The rows are grouped in 3 different ways at once. Each group adds its own fixed numbers to the row, and there is some noise. The rows also spread widely along 10 directions, which tell nothing about the answers.
(in the rows, 128 means zero)
Some rows, each with its group in each grouping after it:
[ 80 138  88 192 129 180 131 144 185 118 151 158 137 117 132  73 119  66
 149  48 142 101 112 160 152 132 188 109 133 152 167 106 141 128  88 123
 139 133 145 147 115]	Q_634 C Q_283
[128 132 153  96 150 115 139 133 163 106 133 134 137  81 125 120  99 119
 108 146 145 156 153 112 138 127 129 123  94 151 134 103 130 134 149 124
 131 136 156 162 146]	Q_683 X Q_169
[172 184 144 120 136 145 146 137 128 105 150 103 139 129 120 147 167 132
 140 159 133  98 111 132 127 116  83 132 150 124 129 116 178 114 109 120
 152 151 154 105  91]	Q_343 L Q_974
[138 128 106 154  87 158 118 125 137  90 123 124 151 192 120 111 122 114
 142  77 145 106  99 132 132 127 131 133 190  96 148 107 137 104  88 162
 106 141 121 129 157]	Q_992 F Q_974
[147 169 126 125 120 144 133 141 137  73 128 120 149 161 127 135 138 105
 144 141 127  92 111 146 166 115 106 117 151  83 153 107 178 103  88 123
 174 144 136  98 121]	Q_343 U Q_283
[129 125 132 135 120 133 128 126 142 118 140 145 128 109 130 142 100  84
 121 107 125 143 118 109 108 139 112 114 142 125 135 121 153 126 119 130
 116 139 144 131 140]	Q_992 L Q_169
[135 154 112 130 117 174 142 141 187 167 162 119 180 122 133 104 177 183
 155 111 150 100 138 148 137 139 141 159 118 109 174 148 122 127 145  89
 181 118  93  87  99]	Q_23 C Q_169
[103 116 132 178 131 173 113 166 146 149 160 154 105  89 126 159 106  70
 142  92 120 103  90 135  80 144 117  99 136 132 174 144 178 109  72 116
 135 124 153  75  94]	Q_972 F Q_283
[149  94 105  94 135 116 116 156  70  75  92 120 123 125 128 201 103 151
  75 148 115 116 191 118 119 114 113  87 132  98 137 130 142 129 130 130
 116 113 187  93 123]	Q_634 R Q_283
[139 138 126 124 134 119 125 120 133 126 140 134 142 111 122 150 122 123
 118 117 143 134 147 128 124 124 120 128 126 144 120 123 137 137 140 134
 117 135 155 139 129]	Q_683 U Q_974
[121 100  96 112  79 143 138 137 167  84  99 121 160 161 142 101 109 189
 129 105 144 121 148 135 174 131 171 122 137  70 176 113 109 119 145 104
 128 108 108  90 144]	Q_972 R Q_283
[115 109 159 160 150 155 119 166 164 136 134 131 131 100 104 129 134 126
 169  98 136 106  85 144  98 132 125 143 143 142 159 116 145  82  93 159
 132 156 137 131 127]	Q_23 X Q_283
[110 120 127 146 129 149 130 149 175 132 125 132 126 110 127 104 131 140
 147 112 151 117 103 147 138 136 150 148 123 137 169 104 133 121 141 125
 122 135 131 125 122]	Q_343 X Q_283
[124 142 113 156 134 149 146 144 159 120 131 110 137 128 131 114 139 146
 137 108 146  99 123 163 139 125 144 147 143 127 154 107 139 128 137 134
 131 127 140 133 108]	Q_992 U Q_283
[161 121 144 109 112 124 141 116 113  65 104 128 118 122 131 173  85 115
  98 156 105 145 146  99 118 142  89  97 144  92 155 113 167 108 129 115
 109 125 162  94 128]	Q_683 L Q_169
[134 124 106 123 134 149 137 162 139 133 128 104 159 128 125 135 159 194
 143 125 150  84 146 157 145 120 142 150 131 106 154 135 126 117 138 115
 155 122 127  95 101]	Q_23 R Q_283
[127 149 124 123 101 141 129 130 170 132 141 137 144 133 131 119 144 122
 153 114 138 119 106 132 138 126 124 143 137 108 141 121 142 118 134 129
 138 146 106 112 136]	Q_343 L Q_283
[130 142 137 161 147 160 136 172 110  95 136 124 118 105 121 147 122  94
 158 128 122  66  74 156 141 121 104 125 167 115 153 116 197  92  87 122
 143 159 161  87  94]	Q_23 L Q_283
[125 121  59 153 129 161 132 149 109  98 115 121 132 145 133 146 130 138
 100 105 134  95 163 154 147 130 155 100 128 119 163 106 146 145 112 104
 125 101 182  93  80]	Q_343 R Q_283
[111 116  67 135 135 142 101 160 119 119 131 125 159 150 114 101 148 122
 145  54 155  79 130 166 153 103 170 145 151 144 122 116  91 123 113 175
 127 151 139 172 161]	Q_343 C Q_283
[111 104 144 114 101 145 131 142 175 111 137 133 134 109 132 115  92 130
 133 111 134 150 129 114 133 137 142 117 129 111 174 121 127 116 121 111
 124 119 124 118 149]	Q_972 F Q_169
[ 96 132 119 181 106 168 141 120 194 164 159 160 133  87 141 114 128  98
 149  78 136 136 108 136 109 153 148 131 121 145 158 122 151 131 139 108
 116 122 124 110  90]	Q_23 L Q_283
[126 158 105 166 124 167 154 116 159  87 141 135 141 136 151 115 117  96
 114 106 126 121 132 130 130 136 131  93 135 114 155 100 179 131 106 106
 131 117 145 109  90]	Q_972 C Q_283
[126 136 102 136 117 133 141 109 151 118 134 143 151 122 149 120 120 117
 106 107 141 136 157 123 141 126 136 119 109 126 119 111 132 151 169 125
 112 130 129 144 124]	Q_23 C Q_283
[113  94 139 101  91 129 125 153 159  99 111 120 130 118 136 128  93 169
 135 125 137 123 121 130 146 129 142 131 133  83 179 129 122 109 148 114
 122 126 113  83 151]	Q_972 F Q_283
[127 131 145 119 122 113 129 135 150 131 134 144 137  97 133 145 109 121
 141 135 139 130 123 125 139 121 114 141 120 118 128 129 145 123 158 130
 129 148 115 121 143]	Q_23 U Q_283
[124 146 151 137 101 145 147 119 195 122 154 159 150 110 131 118 113 103
 147 114 130 155 128 114 139 148 126 118 119 112 161 118 153 109 111  98
 160 126 113 114 131]	Q_23 U Q_169
[132  92 126 115 156 115  94 182  72 106 118 129 122 111 104 164  93 100
 126 118 136 103 107 125 121 110 109 134 160 130 118 131 137 106 104 172
 111 163 165 144 184]	Q_992 X Q_169

New rows. What belongs after each?
[122 123 157 104  92 132 139 138 180 121 136 141 139 106 133 111  97 129
 151 140 147 137 101 119 168 139 127 147 124  96 163 122 136 118 153 102
 131 142  87 105 158]	Q_23 F Q_169
[132 146 133 153 139 133 142 129 128 136 140 142 122  92 137 164 122 106
 123 138 131 121 127 132 116 130 101 126 125 135 123 119 170 135 147 123
 115 132 150 115 101]	Q_23 U Q_283
[143 157 134 137 158 135 127 138 133 134 162 137 150 103 128 151 144  92
 127 118 132 111 135 124 106 111  96 121 114 146 108 131 155 125 116 145
 148 150 149 140 113]	Q_23 C Q_283
[139 156 130 116 111 136 141 138 155 106 133 118 153 141 135 121 141 138
 140 137 144 102 109 137 151 119 119 147 145  96 134 119 146 122 143 130
 144 145 112 115 138]	Q_992 L Q_283
[130 132 126 120 138 121 132 136 142 120 133 139 122 112 124 149 114 105
 117 131 139 135 131 119 126 117 117 117 120 144 121 108 143 137 131 135
 119 139 149 142 126]	Q_343 R Q_283
[139 145 141  70 102 114 120 132 145  88 126 131 153 131 134 135 114 115
 109 148 140 127 151 107 164 100 115 116 111  92 123 125 136 131 133 126
 152 139 121 123 164]	Q_634 F Q_283
[144 145 123 105 124 120 122 149 132 147 130 124 149 126 128 147 153 155
 149 134 149  99 119 147 144 109 113 160 138 109 130 137 129 129 150 141
 145 146 110 112 146]	Q_343 U Q_283
[145 127 111 130 108 150 126 140 131 152 129 120 152 131 131 155 161 172
 145 108 135  90 127 147 111 131 115 159 149  99 140 148 132 114 144 138
 129 131 115  88 121]	Q_23 L Q_283
[133 131 197 121 148 124 123 157 157 135 152 130  87  70 108 166  99 100
 153 163 129 134  70 110  90 127  75 139 136 155 151 118 177 106 119 127
 114 160 146 110 113]	Q_343 F Q_974
[103  85 129 117 121 126 104 160 152 129 113 134 132 112 129 133  99 147
 132 105 145 128 123 129 126 125 147 145 121 119 153 129 107 118 153 140
 116 138 125 121 165]	Q_992 X Q_283
[119 123 106 148  83 149 134 113 171 143 128 143 144 135 146 105 132 138
 152  85 145 125 109 136 132 132 146 145 155 104 144 127 126 130 157 138
  99 129  95 117 152]	Q_972 L Q_283
[137 106 142  94 116 121 104 139 137 126 132 146 162 128 116 151 119 128
 127 112 130 150 147  98 111 127 111 126 124 108 130 140 114 101 113 150
 138 142 125 128 185]	Q_23 X Q_169
[121 125 109 149 117 153 139 130 162 136 132 132 140 104 149 132 129 154
 125 113 138 122 141 138 123 146 135 136 111 111 164 132 137 134 165 101
 124 116 121  86  90]	Q_23 C Q_283
[120 142 156  84 147  95 141 166 147  93 120 100 143  92 121  75 113 135
 176 142 167  86  74 153 201  75 140 170 159 148  94  96 122 117 166 167
 115 197 118 195 201]	Q_972 L Q_283
[126 149 134 150 162 133 138 152 136 126 143 132 100  81 129 156 121  93
 127 143 130 113 113 149 123 123 110 124 119 158 137 106 176 135 133 118
 126 136 173 126  87]	Q_343 U Q_283
[143 138 110 169 127 164 149 128 140 109 125 122 121 146 139 150 126 132
 107 124 134 111 126 133 107 143 114 110 149 107 157 106 173 130 119 117
 117 110 149  97  74]	Q_992 R Q_283
[ 97  96  87 106 124 121  77 150 148 184 165 155 171 104 115 147 120 125
 117  61 150 149 174 106 108 120 161 123  93 158 113 172  81 152 128 129
 141 124 127 137 166]	Q_992 R Q_974
[135 121 136 142 146 137  98 166  93  86 143 125 136 131  99 148 118  79
 165  89 120  89  83 130 114 101 105 111 194 126 121 123 163  78  44 172
 126 175 166 135 168]	Q_972 L Q_974
[127 141  95 143 128 130 129 133 124 122 128 137 133 125 149 133 114 106
 114 120 148 107 118 139 143 118 123 135 137 123 120 122 145 152 161 135
 106 139 127 131 129]	Q_992 C Q_283
[136 160 114 179 126 171 114 118 156 168 184 167 145 133 112 141 164  39
 148  56 124 126 101 118  67 141  98 118 164 155 124 129 156 110  47 164
 136 143 142 149 128]	Q_343 L Q_169
[114  85 130 155 142 135  98 168 110 144 124 149  94  92 126 185  84  96
 131 109 117 114  87 126  79 137 100 129 144 125 152 150 153 114 124 143
  96 143 139  88 132]	Q_992 C Q_283
[126 136 135  91  89 125 105 137 154 137 147 148 172 138 127 122 129 111
 151 113 154 114 110 121 155 107 117 150 125  92 118 147 125 116 129 143
 151 153  77 119 184]	Q_23 F Q_283
[128 132 129 131  97 148 118 129 156 127 145 145 152 137 129 135 126 106
 136 102 139 122 116 124 122 126 116 130 134 104 136 131 143 116 116 142
 137 136 110 117 141]	Q_23 F Q_283
[152 137  97 137  97 151 145 115 138 188 136 139 139 115 145 159 162 169
 115 117 138 121 150 130  97 145 119 154 140 111 144 150 126 153 175 118
 105 104 111  95 113]	Q_634 L Q_169
[160 141 138  60 120  98 125 151 108 118 119 123 152 123 125 157 121 151
 134 183 150  97 120 121 188  94  99 148 149  81 119 144 137 130 152 119
 155 152  99 103 184]	Q_634 R Q_169
[132 170 180  76  86 124 123 128 209 108 158 150 166 142 119  95 119  81
 174 140 147 143  77  99 173 113  99 143 132  92 143 118 143 100  97 125
 179 166  64 131 195]	Q_343 F Q_169
[131 122 123 103 104 133 126 126 154 114 133 121 152 128 139 132 129 147
 111 108 141 135 165 118 116 117 131 117 115 111 128 122 118 138 138 140
 121 116 134 137 139]	Q_972 F Q_283
[142  78  99 109 101 123 108 151  84 139 104 112 129 116 129 179 118 210
 109 125 148 108 157 134 120 128 129 159 139 100 145 149 103 137 189 127
  77 117 137  84 137]	Q_23 F Q_974
[122 119  83 143  93 143  95 111 144 146 136 166 157 162 123 127 135 102
 123  66 144 144 132 115 117 133 140 120 134 128 129 128 117 128 107 149
 110 133 127 134 167]	Q_343 X Q_974
[148 119 121 122 122 135 118 135 128 135 127 121 149 130 127 151 141 167
 122 116 141 127 140 121 101 124 118 132 140 118 136 132 131 121 130 134
 115 129 142 109 140]	Q_972 X Q_974
[111 143 139 152 102 159 132 128 195 127 152 143 149 136 120  85 132  98
 171  81 157 110  83 146 146 124 144 152 146 126 143 105 138 109 109 151
 129 150  94 154 143]	Q_23 F Q_283
[148 166 130 139 124 157 182 112 173 121 137 121 125  84 144 128 127 146
 109 164 136 131 144 132 138 152 120 129 108 124 175 108 169 151 171  64
 131 102 145  86  56]	Q_683 L Q_169
[141 164 105 148 117 157 145 122 162  96 130 120 147 160 140 106 148 122
 135 117 138 103 117 146 150 126 126 130 145 106 152  99 157 126 120 127
 143 134 122 120 105]	Q_343 C Q_283
[119 115 149 146 141 139 142 161 152 101 119 127 103  88 122 151  99 126
 137 130 120 113 123 147 118 136 129 119 138 126 178 115 167 108 120 120
 127 129 166 101 101]	Q_634 U Q_283
[137 131 138  98 117 130 123 134 153  86 130 125 137 119 127 147 122 119
 112 126 113 149 158 106 108 125 113 102 110 116 141 117 143 118 124 125
 141 135 160 115 120]	Q_343 L Q_283
[156 154 180 113 151 114 131 120 150 126 138 130 136 107 111 144 127 114
 134 159 149 136 106 108 109 113  83 142 131 149 111 114 160 113 130 149
 122 163 131 150 145]	Q_683 X Q_974
[128 133 163 133 136 137 144 151 179 117 138 120 127 110 116 123 104 142
 155 144 145 125  84 123 140 132 118 141 143 131 165 115 157 112 126 108
 131 142 119 107 114]	Q_992 R Q_974
[161 114 157  95 117 132 119 128 135 116 129 122 138 117 121 188 126 152
 107 136 105 153 165  94  64 146  80 116 132  97 160 149 138 100 122 125
 134 114 147  84 125]	Q_683 L Q_169
[117  96 113  81  62 105 109 114 171 137 110 157 156 125 141 131 104 152
 124 101 136 162 149  99 138 123 147 143 119  89 130 151  92 135 185 140
 105 133  82 118 204]	Q_634 L Q_283
[121  96 155  79 102 104 103 130 181 144 133 146 141 114 119 141 117 136
 145  98 128 168 129  93  89 122 116 149 123 126 122 134  93 105 152 167
 112 154  99 149 192]	Q_343 L Q_283
[131 132 157  85 136 109 100 164 128 128 138 141 153  96 126 156 117 116
 138 156 137 118 120 113 151 107 100 134 100 106 120 153 153 112 131 123
 171 163 116  98 165]	Q_23 X Q_283
[126 124 197 146 151 137 141 161 165 111 131 125 104  79 122 134  99 118
 177 159 129 102  51 141 127 132  91 149 149 119 168 114 178  83 128 127
 129 170 117  97 111]	Q_23 C Q_283
[149 132  97 127 120 145 139 140 110 131 136 121 151 115 133 152 146 148
 114 118 133 107 156 138 124 131 118 131 142 113 134 128 141 133 143 117
 127 125 156 107 109]	Q_23 L Q_169
[171 184 163 104 140 142 169 119 171  76 144  96 181 149 115  99 168 148
 134 149 147 123 144 122 148 112 104 134 134 116 126  84 150 101 103 143
 172 147 140 167 127]	Q_23 X Q_169
[112 124  98 144  80 161 142 128 175  88 118 145 161 163 141  98 112 135
 143 100 141 119 125 135 185 140 164 112 134  75 180 110 142 113 118  92
 146 118 102  82 125]	Q_23 R Q_283
[130 125 134 143 117 146 106 130 156 145 142 156 129 136 122 152 127  88
 149  97 123 132  91 119  85 138  94 131 144 115 146 135 145 104 100 155
 126 149 107 109 143]	Q_343 C Q_283
[138 139 129 124 129 132 143 125 161 123 140 130 137 113 121 136 122 131
 120 129 141 137 145 113 128 125 127 114 126 139 142 115 145 134 127 113
 126 126 144 127 112]	Q_634 R Q_974
[165 163 126 121 115 139 129 115 135 169 161 134 161 140 128 167 162 145
 130 141 144 120 125 108 103 116  81 132 145 108 115 152 156 134 116 123
 147 128 105  92 125]	Q_972 R Q_974
[128  95 132  85 121 114 131 134 172 117 122 100 166 105 128 110 128 218
 128 110 150 150 181 122 131 123 158 155 103 131 145 131  74 129 190 126
 117 131 121 141 146]	Q_23 C Q_974
[108  68 104  79  97 101  92 143 118  82  93 144 142 120 127 140  71 130
 109  95 129 141 165 118 160 117 158 117 118  99 137 139  96 121 157 139
 105 138 136 126 196]	Q_683 L Q_283
[111  96  97 129 119 127 110 136 137 159 131 146 122  98 130 148 121 124
 117  78 134 138 148 127  95 131 144 133 120 155 126 132 104 142 161 152
  87 131 147 146 141]	Q_343 L Q_283
[145 163 145  97  85 139 153 114 195 117 133 112 164 149 148  95 149 173
 144 147 162 117 115 131 157 117 121 158 135  85 145 112 135 129 160 123
 142 129  76 115 141]	Q_972 F Q_283
[113 119 158 114 124 132 145 145 201 131 136 142 123  91 119 109  95 131
 160 135 148 147  93 120 154 140 138 145 126 134 174 107 131 119 143 102
 131 142 103 126 140]	Q_343 R Q_169
[149 148  99 137 142 161 146 149 130 125 138 105 169 130 124 116 171 163
 128 116 155  87 143 156 149 119 140 144 134 126 138 108 132 124 126 127
 150 129 149 135 113]	Q_23 X Q_169
[142 114 170 124 138 126 153 123 171 132 136 109 128  73 128 163 128 191
 116 144 126 167 176 113  77 145 111 131 104 147 155 120 133 123 174 108
 111 111 161 111  78]	Q_23 U Q_974
[104 108 156 141 167 138 130 182 140  67 113 128  96  79 113 131  59  93
 146 147 130  96  87 150 167 124 140 107 132 140 178 100 180 101 102 101
 136 148 173 103 104]	Q_683 R Q_283
[152 143 167  90 137 109 124 147 111 105 146 153 131 100 124 181  86  75
 130 183 123 130 107  87 150 116  64 106 126  99 122 139 190 112 102 103
 163 158 128  90 151]	Q_23 R Q_169
[ 96  89 129 110 141 141  89 205 119  65 124 109 133 126 105 131  87 106
 146  89 130  81 114 149 150 108 155 117 143 110 164 126 129  82  65 148
 153 150 164 119 162]	Q_992 F Q_283
[130 110 126 133 133 129 111 130 139 143 136 153 117 111 120 177 111  97
 116 113 126 144 134 105  79 133 102 112 123 140 131 126 140 126 120 143
 107 132 147 125 123]	Q_343 R Q_283
[168 133 128 104 123 132 125 153  88  56 102  93 164 167 118 138 138 170
 138 154 139  79 120 140 181 103 107 134 168  74 143 111 159  89 109 134
 145 162 144  93 149]	Q_23 X Q_974
[125 144  93 165 123 160 136 127 142 145 144 146 140 113 128 107 135  94
 139  89 152 101 109 154 148 134 146 142 152 140 144 115 142 136 129 124
 117 131 136 137 121]	Q_683 L Q_169
[125 141 142 130 133 146 140 143 159  92 152 118 150 100 122 113 125 123
 147 119 132 121 131 131 147 121 131 116 127 138 146 117 160 110 111 105
 148 148 157 119 112]	Q_23 L Q_974
[120 100 126 106 110 111 111 143 128 111 117 143 140 109 131 133  80 135
 142 131 144 127 109 120 175 122 133 142 130  99 141 142 132 120 166 111
 111 159 100  96 169]	Q_23 C Q_974
[127 130 139 128 123 134 146 125 158 106 129 138 133 113 137 112 102 113
 128 128 144 144 119 113 145 134 129 118 132 123 146  97 150 127 136 120
 112 137 136 141 153]	Q_972 X Q_169
[140 142 135 143  95 137 157  91 180 167 140 165 145 126 138 126 119 116
 138 127 152 160 105 104 127 145 109 144 143 117 133 115 142 137 160 123
 106 132  80 131 138]	Q_23 R Q_169
[125 104  87 105 116 116  91 132  99 127 136 155 133 120 131 178 119  91
  85  84 117 150 184  99  82 118 118  99 116 132 100 141 117 142 131 157
 105 127 169 138 153]	Q_343 L Q_283
[132 141 116 122  99 131 123 133 126 114 131 142 135 128 135 133 107 109
 124 130 147 112 119 123 167 122 126 124 139 105 139 129 151 141 136 116
 117 136 125 106 149]	Q_634 F Q_974
[121 130  92 154  79 180 118 129 151  91 125 150 149 172 135 131 120  93
 112  74 120 114 142 131 134 144 144  87 141  76 182 125 152 116  73 118
 146 105 137  83 116]	Q_634 F Q_283
[167 119 126 114 115 124 111 136  90 155 128 123 127 106 135 202 133 163
 114 147 121 119 132 107  82 128  76 132 151  97 127 165 157 129 151 121
 106 129 138  59 123]	Q_972 L Q_974
[157 142 102 103 130 134 122 133 139 149 147 107 172 149 112 144 179 180
 127 112 156 112 159 128 116 108 124 144 134 135 117 129 103 136 128 142
 140 129 134 137 122]	Q_343 R Q_974
[134 139 136 108 134 109 101 150 108 181 155 149 115  71 125 179 122  96
 140 148 141 119  92 111 119 117  85 149 127 143 106 160 158 140 156 118
 117 164 125  98 144]	Q_343 L Q_974
[134  94  95 114 107 123 127 139 106 127 106 120 134 108 143 161 117 174
 105 117 134 122 168 134 125 130 136 143 125 106 133 137 115 142 193 127
  89 121 144 100 127]	Q_23 L Q_283
[144 162 115 173 103 196 148 149 154 134 138 109 136 150 139 137 160 154
 158 127 139  58  78 163 126 141 111 141 169  71 195 126 185 108  97 101
 154 115 110  44  72]	Q_972 F Q_283
[137 140  88 125  96 140 111 115 138 138 147 162 155 152 136 160 131  90
 106 107 128 137 151 104 120 130 113  97 116 101 128 139 144 141 103 117
 148 119 122  99 126]	Q_343 R Q_283
[120  96 146  76 120 116  84 160 160 132 143 128 148 119 107 145 129 126
 138  90 134 141 152 112  90 108 128 135 110 139 124 141  85 108 110 174
 134 147 129 157 181]	Q_343 F Q_283
[124 111 129 122 106 133 137 153 137 124 110 115 110 101 147 137 100 167
 131 153 145 101 107 145 150 128 130 146 135  95 169 123 147 137 182 107
 100 122 118  77 120]	Q_972 F Q_283
[123 125  90 149 155 138 114 166 108 133 135 116 128 120 115 121 137 128
 145  91 156  81 105 162 146 108 145 147 155 158 130 117 123 132 130 146
 105 158 155 146 128]	Q_343 C Q_974
[151 115 161 106 130 127 132 146 136  86 124 112 148 132 106 148 113 157
 150 136 132 122 120 116 131 118 104 126 156 113 144 118 147  87 105 131
 138 155 134 113 139]	Q_23 R Q_974
[ 99  59 105 137 135 142 116 188 114  61  85 107 116 110 115 146  86 163
 114  83 110 103 171 162 134 134 182  99 141 114 197 114 120  95 106 131
 117 114 207 108 121]	Q_634 U Q_283
[114 115 132 106 129 122 141 145 156 134 144 146 139  76 133 134  93 127
 120 137 142 145 147 112 156 134 138 119  96 134 147 127 131 140 159  84
 137 125 132 115 125]	Q_23 R Q_169
[117 148 106 137 148 126 122 144 126 127 147 148 133 101 142 129 106  73
 119 123 145 103 111 133 154 112 123 124 119 136 114 128 159 152 142 121
 133 150 135 134 132]	Q_992 C Q_283
[139 128 125 142 111 152 136 112 177 110 122 117 151 155 127 117 140 163
 117 102 140 146 148 113 101 143 136 129 137 122 159 107 125 123 130 136
 114 117 140 127 122]	Q_992 X Q_974
[122 104  54 161 136 155 100 176  52 119 115 125 126 128 126 166 125 111
 110  82 130  60 127 168 127 120 136 124 170 117 134 140 152 131 113 145
 108 132 179  99 119]	Q_992 L Q_283
[142 111  69 124 125 131 114 145  86 159 130 120 163 130 121 154 147 174
 118  96 158  93 162 144 140 114 145 148 139 131 112 148 106 146 152 133
 111 123 139 118 133]	Q_23 R Q_974
[134 122 122 133 108 125 138 129 134  98 110 134 122 109 138 144  88 149
 113 146 135 130 135 136 164 144 133 126 128 108 172 123 156 135 169  86
 109 118 145  80 112]	Q_683 U Q_974
[160 131 134 100 104 125 127 118 129 105 124 126 134 147 124 153 124 123
 112 136 136 137 136 105 112 125  90 131 150 112 125 109 131 123 132 159
 104 134 132 149 158]	Q_343 F Q_169
[151 143 137 163 142 150 159 129 128 106 128 120 112 113 118 136 130 109
 134 117 127 108 107 139 103 130 101 131 184 143 141  88 164 114 115 155
  90 142 168 155 116]	Q_634 L Q_169
[132 135 161  86 107 122 131 132 168 100 138 130 151 114 134 132 111 130
 126 146 139 142 138 107 139 117 108 127 103 101 133 125 140 122 146 119
 149 137 114 116 140]	Q_23 F Q_283
[120 125 133 117 121 132 131 135 156 135 150 133 142  79 131 136 115 138
 129 118 131 145 143 117 132 133 135 127 105 134 144 137 141 132 155  93
 131 133 140 101 113]	Q_23 L Q_974
[161 158 150 108 143 122 130 125 144 143 139 127 149 112 122 142 137 121
 141 144 146 116 107 124 119 116  84 157 146 125 118 132 138 120 140 150
 136 156 104 142 152]	Q_683 C Q_169
[111  90  78 114  91 121 109 142 116 150 123 149 131 109 148 140  85 129
  90 103 155 139 157 119 143 137 153 135 114 113 139 144 100 172 187 114
  90 111 123 117 159]	Q_992 F Q_169
[134 139 142  88 124 111 124 142 125  83 133 132 148 103 135 143 105 105
 120 145 127 126 140 113 161 102 109 110 115 108 114 126 157 120 138 119
 149 156 142 117 149]	Q_23 L Q_283
[142  56 123  88 134  87 100 141  78 135 114 133 122  85 118 209  88 164
  85 122 126 161 191  89  79 121 111 116 114 142 101 149 102 135 171 147
  72 128 172 127 152]	Q_23 R Q_974
[151 105 169 107 157 127 113 163 121 125 143 110 129  91 101 190 122 156
 133 139 117 130 135 102  66 119  84 110 141 139 142 144 146  96  92 135
 134 136 167 101 117]	Q_972 R Q_974
[148 176 105 163  86 176 153 116 161  92 134 125 178 187 131  87 169 121
 169  98 146  76  82 159 172 125 127 147 183  76 146  98 164  97  97 141
 148 149  96 112 124]	Q_23 L Q_283
[129 118 157 115 139 122 130 163 139 100 117 118 102  89 120 147 106 127
 148 154 127 113  90 135 131 120 108 140 139 124 148 116 157 103 144 130
 115 157 146 108 128]	Q_343 L Q_283
[ 97 106  82 102  56 118  73 110 159 156 152 194 185 147 129 114 110  81
 133  29 143 167 154  92 149 119 167 120 126 114 107 164  83 138 121 151
 129 146  86 145 232]	Q_634 L Q_974
